The groups are shells around one centre, one inside the other: the same stretched ball of 7 dimensions in 7 sizes.
In the rows, 128 means zero.
Some rows, each with its group after it:
[103 131 157 158  90  79 109 129 138]  z_419
[130 137 178 162  95  84 118 147 146]  z_465
[172 161 183 151 117  98 155 189 136]  z_107
[130 125 151 150 109  81 129  60  92]  z_107
[141 170 167 129 130  81 164 120 114]  z_844
[130 145 150 127  92 109 136 111 135]  z_844
[161 124 193 130  99  85 117 139 163]  z_107
[170 145 168 157 136  78 156 151  94]  z_373
[136 138 152 136  95  62  95 101 164]  z_373
[172 158 137 127 120  72 130 122 136]  z_465
[173 129 156 125 131  79 144 122 103]  z_282
[130 171 175 146  87  95 129 115 168]  z_844
[127 131 166 135  79 105 113 128 162]  z_465
[155 167 152 140 106  99 142 168 146]  z_419
[152 173 169 155 117  94 157 166 128]  z_282
[141 143 200 139 131  67 149 135 120]  z_465
[139 137 166 162 126  70 144  87  84]  z_419
[162 185 123 147 108  96 145 115 127]  z_414
[147 131 159 145 116  83 140  76  95]  z_465
[131 167 150 165 119  63 136  89 109]  z_419
[170 176 149 152 113  85 144  86 123]  z_282
[117 164 121 155  84  78 103  96 152]  z_419
[200 144 135 142 133  76 142 102  95]  z_414
[ 98 137 176 146 100  58 108 101 147]  z_414
[138 110 170 143  96  66  94 121 152]  z_107
[154 158 109 144 112  86 135  78 101]  z_414
[140 150 109 158  77 104 108  83 133]  z_419
[136 160 126 125 113  86 138 117 123]  z_107
[113 163 172 142 102  57 114  97 163]  z_844
[156 171 116 138  97 105 137  94 128]  z_844
[124 137 140 149  79 116 123 129 135]  z_282
[151 125 166 135 130  69 142  68  86]  z_107
[161 154 174 163 112  93 144 173 130]  z_282
[164 169 185 151 132  80 163 161 119]  z_414
[199 164 151 153 129  87 153 150 112]  z_282
[159 150 176 143  92 102 131 119 152]  z_373
[120 123 175 160  67 116 111 134 154]  z_107
[150 170 131 149  94  76 111  98 157]  z_373
[157 123 189 134 138  73 152 141  98]  z_414
[124 138 122 137  92  73 101  56 133]  z_414
[135 166 127 155  71 114 117  99 153]  z_414
[122 136 171 128 114  47 111  84 143]  z_282
[157 154 186 145 119  88 151 166 133]  z_373
[143 164 174 149 129  61 147  95 115]  z_465
[136 135 168 145  94  81 111 153 160]  z_465
[159 148 174 131 118  61 123 128 151]  z_373
[167 150 131 120 125  82 143  96 108]  z_844
[163 165 145 161  88 104 128 100 141]  z_373
[136 153 132 134  96  65 101  83 155]  z_373
[140 145 173 120 111  67 125  92 148]  z_282
[152 133 134 119 104  65 102  83 147]  z_419
[178 154 145 151 107  67 112  99 144]  z_465
[184 124 149 124 131  67 129 120 112]  z_107
[111 140 151 157  78  85 100 113 157]  z_373
[165 171 139 166  88  89 116  86 149]  z_844
[172 125 188 125 146  66 155 133  98]  z_107
[158 180 159 151 102  98 142 164 154]  z_844
[174 153 133 134 127  57 126  76 116]  z_465
[185 146 152 123 105  85 121 105 153]  z_844
[199 158 131 132 130  78 144  97 109]  z_419
[199 167 152 137 122  94 151 148 130]  z_419
[141 160 187 162 114  92 154 159 125]  z_282
[123 143 160 154  68 122 120 138 157]  z_414

New rows, each followed by its group:
[146 129 169 115 128  76 142 135 119]  z_107
[149 135 147 138  96 102 129  86 121]  z_373
[143 139 172 146 139  73 160 124  83]  z_373
[109 148 182 141 115  61 129 134 140]  z_414
[131 158 154 167  87  88 118  93 141]  z_373
[186 173 151 138 138  67 152 126 117]  z_282
[108 166 162 161  85 106 137 106 136]  z_844
[113 141 156 130 108  87 137 126 123]  z_282
[175 143 140 144 102  97 130  83 119]  z_373
[171 183 137 155 113 102 157 118 114]  z_282
[126 129 135 141  94  97 119 132 127]  z_414
[119 145 186 165 117  88 154 150 104]  z_844
[172 148 189 129 127  68 142 109 135]  z_419
[136 164 140 136 122  90 158  98  97]  z_419
[166 159 175 144 126  96 167 132 105]  z_373
[154 131 148 128 112  52 100 106 149]  z_419
[132 122 174 134 110  65 118  74 125]  z_465
[119 114 195 131 114  75 129 146 130]  z_107
[132 125 162 158 104  69 112 112 125]  z_373
[128 167 148 159  72 111 122  96 155]  z_419
[176 146 118 148  95  93 113 118 137]  z_282
[137 148 176 130 112  97 150 162 134]  z_419
[149 161 131 167 120  76 139 128 101]  z_419
[192 156 138 154 103 111 139 159 131]  z_419
[142 151 191 159 115  90 153 135 117]  z_373
[157 139 167 155 121 101 156 185 103]  z_107
[167 160 164 137 130  60 140  77 118]  z_282
[143 135 173 161 101  98 137  85 108]  z_844
[134 146 126 131  99  91 122 123 134]  z_414
[145 160 155 167  90  84 115 114 151]  z_373
[186 173 131 153 138  74 158  94  87]  z_419
[109 134 163 139  89  62  95  83 161]  z_465
[152 147 153 135 135  40 125  85 117]  z_282
[148 149 196 145 122  85 154 152 124]  z_373
[165 118 180 141 106  93 129 125 127]  z_465
[175 170 144 163 127  70 142 141 116]  z_419
[133 134 171 126 130  68 146  83  98]  z_419
[168 150 163 157 104 119 154 167 118]  z_282
[169 182 121 162 116  94 153 102 100]  z_419
[164 157 146 133 107  92 134 148 144]  z_373
[171 129 160 163 100 108 133 159 120]  z_419
[142 120 171 124 106  74 114 117 144]  z_373
[145 123 157 126  87  72  90  96 171]  z_419
[121 141 172 145  88 113 137 149 140]  z_282
[161 154 166 132 151  45 151  91  97]  z_419
[144 147 180 141 108  83 136  84 129]  z_465
[165 185 153 152 121  79 150 130 131]  z_282
[181 138 144 141  89 108 118 150 153]  z_844
[195 172 161 162 139  78 164 127  96]  z_844
[148 162 173 145 101 108 150 133 136]  z_373
[167 184 139 145 125  84 156 128 118]  z_282
[168 162 160 146 100  69 109 117 170]  z_419
[128 167 117 149 118  70 134  95 106]  z_844
